The rows of a group lie close to one hidden flat surface of 10 dimensions, which passes through zero. Surfaces can cross.
Some rows, each with its group after it:
[ 29  -2  14 -12  18  -9  -1 -11  12  11 -11 -11   4  24   8] : B
[ 21 -14 -15  -4 -16  -7  -2   3  34  15  24   2  -2   9  -3] : C
[-31  14 -19 -22 -24  21   0 -11   0 -14  13  -9  -5  -2   0] : G
[-23   6 -22 -13  -7  -9  -2   9   5 -10  19 -25 -15  17   3] : G
[ -3   0 -15  19  11 -22   7  19   9  -1  16   1 -15  -2 -14] : B
[ 11   3  27 -16  -2  20 -15  -7 -11   3  -7 -18  14  -9  15] : T
[-10  31  -1   3   1  25  -4 -16 -21 -21  -1 -23  12 -10  -7] : B
[ -1 -12  15   1  -7  -7  -7 -25 -17   6   6 -24   6  23  -9] : T
[  5 -22  -1  13   2  -8 -10   0  -6  10 -17   2  11   3  -7] : B
[  0 -10   7   1 -28  27   5  -7 -14 -12  10 -16  -2  -8  16] : C
[-18   6  11 -22 -16   6   9 -14  -3 -13  -7  -9 -10   5  11] : T
[  1  -4   2 -12   7 -13  -9 -24   2  14  -2 -27   1  25 -23] : C
[ -7  -5  14  12 -32  -2  -8  -3   3  24  -8   2 -14  11   6] : B
[ 10   2   1  15   1   8   2  13  10   2 -27 -23 -16 -19  -5] : T
[ 21   0  -6  -1  16 -13 -21  14  21   6 -31 -24  11  10  11] : C
[-15 -31  -8  38  -6 -12   5   2 -24   8  10   8 -10   4 -21] : B
[  5  15  12 -10  23  22  16   5 -14  -3  20  -3 -19 -13   0] : G
[ 20 -14  -8 -20  -8  13  -3 -24  17   3   1   9  25   6  -4] : C
[ -2 -12  -3 -12   7  21   4 -10 -23  -2 -10   5   4  18  20] : B
[  5  10 -15  10  20 -12   8   8   3  13   2  19 -19  33   5] : C
[ -1  18   1 -13 -30  11 -18  -7  22  12 -12 -12  -2  10  12] : G
[ -2   4 -19 -13   9  -7  14   5  23   6 -15  35 -12  11   2] : G
[ 16 -39  -8  12 -11  -6   6   2   4   2  15 -10  -2   7  -3] : C
[  0  -6 -25  17   2  17  15   0 -17 -13  13   6  -9  19  12] : C
[  5   6  -2  -6 -22  13   6  -2  21  13  13  20 -13  -7   1] : T
[-15  16 -19  -8  -3  -2   1  -1   7 -14   6 -21  -8   7  -6] : T
[ -7  23 -13 -15  -8   9 -10   6  10  -1  12 -28 -11   8   8] : G
[  5 -14  -7  24   6 -12   5  27  -2  -1   7  -9 -18   2   8] : C
[  3 -17  12  -7  26  -6   2 -10 -19   1   4   7  15  -5 -15] : C
[-25  -8  -8  12  -8  16  18  -6 -27  -4  -3  21 -17   6   3] : G
[ 16  -7  28  12  -9   4  -1  11 -11   6  11  16   1  -1  35] : G
[  8 -14  10 -29  14   0   8 -13  -1  -4 -14  13  13  14  15] : G
[ -6   5  24  17 -11  -6   5  19 -13  -1  22 -11 -23 -14   9] : T
[ 15  14  -1   0  10  10 -13   9   1  -2  -8  -9   9   5  20] : G
[ -1  -3 -11  10 -24  -7   1 -10  16  24  -8  15 -17  33   4] : B
[ -9 -10   4  -4  14  -9   8  -4 -16  -6 -14  -8  -8  20   8] : T
[ -3 -13  -4 -24  16  20  -2  22 -19  -7   1   3   3  -5  35] : B
[ -2 -10 -13  -6  14 -12  -5  11 -10 -13  -2 -12   7  23  25] : G
[-12   0 -24  -5  12  16  -8   9 -18  -9   2 -17  -1  12  12] : B
[ 13   2 -25   7  18   4  -2   0   1  -7 -16  12  17   9   5] : C
[  0   7 -27  -4  26  -5  -4   6   0  -9  -8   7  13  16   6] : T
[ 20   4  -6  35 -12   1  -5 -10  10   3  -1   6  15  -4 -19] : T
[  1 -24   6  -8   1  13   7  -6 -10  16   4  -2 -11  -5 -11] : T
[  2  -4  15  22 -25 -11 -14   8  13  18 -19  15   4 -17  -3] : B

New rows. What belongs after each?
[ -5  -9  18   1 -34   0  -4  -6   3   4   6 -28 -10 -10  -3] : C
[ 11   4 -22   0  12   4 -17  -7   4   8   1 -37   7  14 -22] : T
[ -3  14   8  22  -2 -13 -16  -3  -9 -21   1 -30  25 -12 -14] : T
[  2   1 -12   6  31  -6  19   8  -6   7   1   1 -31  21  -7] : G
[  3  -7  -9   4 -17   8   4  -7  15  11   9  10  -5 -19 -25] : T
[  0   2  -5 -17   5  -3 -26   2   8   6  20 -26  15  -7 -17] : T
[-22  11  -4 -13  14  -5  -5  22 -15 -16  29  -8   1 -13   6] : T
[ 14 -24  -2  13 -16  15  -4 -17  -8 -10  -7  -6  24  -9  -4] : C
[ 20   1  -2   1 -18  23  -5 -30   9   9  -6  14  23  -1 -10] : T
[  8   2   7 -30  31  -7   0  11   3   7 -10   8  -1  10  19] : C
[ -3  -3  -6 -24  12  10  -7  -9  -3  -6 -22 -17  13   0  -4] : T
[-13   7  -7 -26   8  -2  10  -2  14  -5   0   1  -8 -18 -24] : G
[  1  -5  -7 -14  22   6   0  -2 -14   3 -12 -13  -2  26  12] : T
[  8  -6  18   6   0 -16  -6  -8   3  18  17  -7  -1  -1 -25] : C
[-10  -3  22   3  -6  -1  15 -14 -19  -3  18 -13 -15  -4 -11] : B
[ 13   3  -2 -30  40  -3  -5   2   3   5  -5   6  15  12   5] : C
[  5 -18  -2  -4 -11  20  -1  -3  -8   9   1  29   7   4  20] : B
[  3  10  -3  33 -11   7  -1  13  -5  -3   5  -6  -9  -5   8] : C
[ 35  -6  21  -6  10  12  11 -14   1  -1   3  28  22  -9  11] : B
[  4 -13  12  -5  -4 -10 -12   1  -7 -16  22 -20  24  -6   7] : G
[ -2  21  -1 -15  -9   3  -9  -1  17   2  22  -8   1 -11 -11] : C
[-10  -7 -17 -13  -1  -4 -31  11   9   5 -34 -23  17   2   3] : B
[ -6  20  21   6   3  -7 -11  -4   3   3 -13  15  17 -27 -19] : C
[  0  -1   8 -22  21  -5  16   9   4 -13 -16  31   3 -11  16] : B
[ -9 -10  12 -10  -1   3   3   5 -18  -4   9 -33 -18   5  10] : C
[-22   7  -8  -3  13   5  17 -17 -24  -4   7  19  -9  19  -8] : C
[  7   5   3  17  -1   5  -8  -4  -6 -10  -1   0  22 -17  -7] : T
[ -5 -11  14 -23  -2 -23   1   1  20  14  -9   5  -7   1  -6] : C
[ 21  21   1   7  -9   2 -13  20  21  14  35 -11  -8  -8   3] : C
[-15  -6   4 -10 -17 -14  -2 -10   4   8  26 -17 -10   7 -19] : T
[  2  -1 -11   2 -20  17  26 -23   9   4  -7  28 -18  19   4] : T
[  9 -20 -28  -8  16  -8  -5  15  10   8   6  -1  -1  21   6] : B
[ 15   5  18  -2 -10  13  -3   2   6  16  -2  -6 -12   5  18] : T
[-19  -4   4 -15 -16 -25   7 -10  25   4 -11   3 -10  -3 -21] : B
[-13  35   0  12 -15  -3  -4 -18   6  12  -5  -3 -16  23 -12] : C
[ -2 -19   2  10   0 -32  -1   7  12  15   3   9  -6   1 -17] : T
[ 34  11   8  14  19  20   4 -11 -11  -9  14   7  19  -3   6] : B
[  1   7 -18  21   7 -16   4  13  18  -7 -20   3  -4  -5 -11] : T
[ -5   7  15  -3  12  -4  -1  -6 -17  10   7 -13  -9  12  -6] : C
[ -5  24   2  16  -3  14   9   5 -19 -21   6 -16  -9   3  19] : T
[-11  -1   4  -3   7   0   5   4  -3   4 -21   2 -13  -4  -3] : G
[ -1  -8  -9   7  -2  -4 -15  18  -1   5  14 -19  -4  -6   0] : B
[ -5   3  17  23   2   9  13  -2 -23  -4  -6  36  -1 -10   7] : C
[ 21 -22 -19  -5   9   0  -4  12  14  13  -2  23   9  16  16] : B
[  1   7 -10 -21   6  -3  -3  16  12  15  19  -1 -19  24  17] : T
[  5  -3 -20 -14 -26  16   1  11  22 -13  -3  -5   0  -5  27] : C
[ 13 -27  12   1  14   8  -2  -4 -26  -6  14 -19  14 -11  -3] : C
[ 15  -8  36   4   7 -19   4  13   2   6  14 -15 -12 -15  -2] : B
[ -8 -12  -3 -15 -25  13  14 -22  -1  -3  -5  14  -4  14  10] : C
[  0 -11  -5   9 -11 -16  -5  -4  14  14   7  -8  -3  -2 -29] : T
[ -7   0  -3  21 -24   9  -2  -9  -3  16 -20  10 -12  13   2] : G
[ -4  -1   0 -11  11   3   4  20  -5   7   0 -24 -30   5  12] : T
[ 26  -8   0   9 -12   4 -10 -13  14  12  -9   2  16   9   3] : C
[ -3  13 -10  12  13  -3  12  10  -4 -13  21   0 -12  -5  -7] : B
[ -4 -23  -8 -15  -8 -27   9  19  33   8  -4  16 -16   0   5] : C
[-17  -3   6   4 -22   0  13 -10   3  -1 -15  30  -5  -4   5] : C
[  1  -8  -7   4   4   6  15   7   2   7  -4  12 -20   1   4] : T
